There are 3 ways to turn a row about zero (a turn may also mirror it). The second row of each pair is the first, turned, with some noise. The first 27 pairs use one turn. New pairs use 2 turns, one after the other, and a turn may come again.
Known pairs, each followed by its turns in order:
[-21   7  52  -9  -6  25  26 -38]
[ -5  35  39  -6  10 -34  44  -1]  Z_642

[  8  -1  -9  -6 -10   6 -46  22]
[  1  -4 -30 -17 -22  18  -4 -32]  Z_485

[  8  -4 -32  34  16   0  27  -3]
[-32 -23  -3  31   1 -18   6  16]  Z_485

[42 -6  7  0 22  0  4 -9]
[  4   4 -25  21  -4  -7  14  31]  Z_430

[ 52   4 -13  14  -3  -5 -14  15]
[-28   3 -14  37  23   2   4  23]  Z_430

[ 13  31  -8  -3 -25  -7  -7  27]
[-26 -12  -4   2  42   9  -3 -11]  Z_430

[ -7 -34  52   3  -9  19   8 -14]
[ 28  -3 -15  17 -44  26  11 -24]  Z_430

[  5  -4   5   2  -6  -4   0 -29]
[ -6 -10  20 -17   4   5  -4  11]  Z_485

[ 31  11   1   2 -22  13   5 -10]
[-22  10 -13  11   9  -3   6  28]  Z_642

[ 3 11  5 28 28  0  0 31]
[-14 -33  -6  12  -3 -12 -29  15]  Z_430

[-15  14  -7 -43 -47 -15 -11   0]
[  3  26 -12 -28  33  45  11 -10]  Z_485

[ -1 -16 -25  52  -1  -3 -13  31]
[-32  -4  30  35  -7 -14 -36  -2]  Z_430

[  0 -34 -35  -1  -7   1   2  24]
[-28  -4 -15   7   1  -7  32 -28]  Z_485

[ -9   5  -7 -23  -2  -6   8 -15]
[ 15  -4   2  -4   2 -29  -3   7]  Z_642

[ -1   8   5  16   7 -17   2  35]
[  1  -1   2  25   1  24 -15 -22]  Z_642

[-11 -27 -21  19   9  -1  10   6]
[  3 -16 -12 -21  20  15   0 -21]  Z_642

[-36   6   7 -13 -34  -9 -14  -9]
[ 12  12  21 -23  11  27  -4 -31]  Z_430

[ 21  22  -3   8 -13   3  -6   5]
[  2  -5 -18   0 -16  17  -1  18]  Z_485

[-3  5  5  3  5  1 -4  1]
[ 6  0  0  4 -4 -1 -8 -1]  Z_485

[ -3  23 -52  -1  35  25  30   5]
[ 39 -19 -53  10   8   0  33 -10]  Z_642

[  7  25 -15  -5  19  -9 -52   0]
[-14   1 -18  -9 -23  23 -46 -20]  Z_485

[-29  17   1   7  11   4  -4  -7]
[ 13  -4  -4  10  18  -4 -27  -2]  Z_485

[  6  10  17   1  -8   6 -11 -37]
[-22  16   4  -9 -15 -25  12  10]  Z_642

[ -2 -13   7  16  -7   1  -5   2]
[-13   8   4 -10   6  11  -4  -6]  Z_642

[ 52   2   8 -20  16  -5  -9  -1]
[ -8   7 -38  14  11   9  19  34]  Z_430

[  5   2 -17  29 -20   6  -4  22]
[-24  -6  18  25  11  -6 -12 -15]  Z_430

[-14 -21 -12   3  52 -52  14  -5]
[  5 -55   7  -3  -4 -16  -6 -53]  Z_642

New pairs, each followed by its turns in order:
[ -5   9 -24   5   1  14  -4 -16]
[ 12 -13 -18   5   9  -9 -15  10]  Z_642 Z_642

[  2   0  -2   8  -8   8 -10  27]
[-22 -15  -5  -3   7   1  12  11]  Z_485 Z_485

[ -1   1 -26 -15  -5  -3  10 -12]
[-16  18  -9  -2   5  -8 -13  16]  Z_642 Z_430

[ -8  20  -1  15  -1  36   9 -52]
[ 19   4 -52  36  -8 -10   2 -12]  Z_430 Z_430

[-12 -52 -14  -2   2  14  -1   4]
[-13   7 -26 -25 -28   3  27  10]  Z_642 Z_430

[-43 -52 -16  -2  21  -7 -30  15]
[ -3  23   7 -74 -14  -9  13  -6]  Z_642 Z_485

[-14  -8 -11  -8  -7  21   1  -1]
[  7 -23  -5  -2  -4 -16  -1  -6]  Z_485 Z_642

[ 23   1  12 -52  -3   2   3   8]
[ 25  19  -8  38  -1 -24   2  17]  Z_485 Z_642

[ 16  19  11 -13  -1 -22  -8  -3]
[ 22   0 -27 -15  -1   0  -4   6]  Z_485 Z_485

[-3 12 30 10 -7 -8  5 19]
[ 25 -20   5   2  -1  -2 -21  17]  Z_642 Z_485

[  9  15 -24  -4 -16 -14 -15   5]
[ -4  -9 -23 -10  18 -21  -6  -6]  Z_485 Z_485

[-52   9   7   2 -10  -8  -9  43]
[-37 -34   4  -6 -24 -15 -23  35]  Z_485 Z_485

[-10  -8   6 -41  -7  14   2   0]
[-10  20  -7 -16  31  -3   7  18]  Z_430 Z_485

[ 10  -3  14  19   4  44 -16  -7]
[-26  13  10 -13  -8  23  30 -19]  Z_485 Z_485

[-52 -16 -13 -21 -46  13  -4   9]
[ 19  14  27 -47  33  -1 -27  25]  Z_430 Z_485

[-39  22  34  13  45  44 -19  16]
[-40 -19  13 -13 -51  55 -11  -8]  Z_485 Z_485

[ 15  -7  -3   7   2 -18  -1  52]
[-19  29 -33  -4  30 -10   6  -2]  Z_485 Z_642

[ 41  15  -2 -20  -5  52 -26   6]
[ 32   6   3 -11  56  12  27 -27]  Z_430 Z_642

[ 11   2  -6 -40  -6 -23   4   1]
[ 20  14 -20  -1  18  -6 -24  18]  Z_485 Z_485

[-22   8   1 -30   0   0   3  40]
[-15  15   1 -28  31  -6 -12 -26]  Z_430 Z_485

[ 13 -11   3   8  13  52  -5   2]
[  6  11   1  16 -11 -12 -10 -52]  Z_430 Z_430

[  1 -10  29   4  -2   7  -6   3]
[-10  13 -14 -15  11   9   4  13]  Z_430 Z_642

[-39  39 -16  34  39 -33 -18 -10]
[-10 -26  51  11 -42  40 -17  18]  Z_430 Z_642

[ 10  21  -4 -52   3 -11 -52  29]
[ 17  34 -42  -4 -27 -36   4  43]  Z_485 Z_642

[ -5  -3   7   6  50 -11  10  -1]
[-26  26  11   5 -16   0 -25 -20]  Z_485 Z_642

[ -3  -4 -17  10   9 -48 -11 -11]
[ 12  12 -19   5 -31  17 -31  -8]  Z_430 Z_485

[-37  33  15   5   3  44  -2   2]
[  1  11 -19   2   0  18  -1  65]  Z_642 Z_485

[ 48 -10 -15  -3   4  20  15 -25]
[-21   6  -6 -16 -19 -39 -28 -21]  Z_642 Z_430

[  1   0 -25  30 -18  13  -4   3]
[ 25 -15  30  15   1  -1 -11  -1]  Z_430 Z_485

[-12  12   1 -10   6  -9  -3 -24]
[  6   1  12   0 -28   8   3   3]  Z_485 Z_642

[ -3  -9 -21   5  -9 -11   8  40]
[ 17  -7  24  13   2 -35   3  -8]  Z_485 Z_430

[ 42  33  13  12   6 -52  14  -7]
[-39  -6 -19  32 -47 -15 -23 -13]  Z_430 Z_485

[ -5  -7 -16 -51 -47  25 -32  16]
[  2  13   1 -46  13 -39  51  18]  Z_485 Z_430

[-16 -37 -10   6  28  12 -30  13]
[42 38 18  1  7 10  0  6]  Z_485 Z_430

[  1  23  -3  33 -24 -26 -10  -6]
[ -6 -19  -9   1  21  21 -37 -12]  Z_642 Z_485

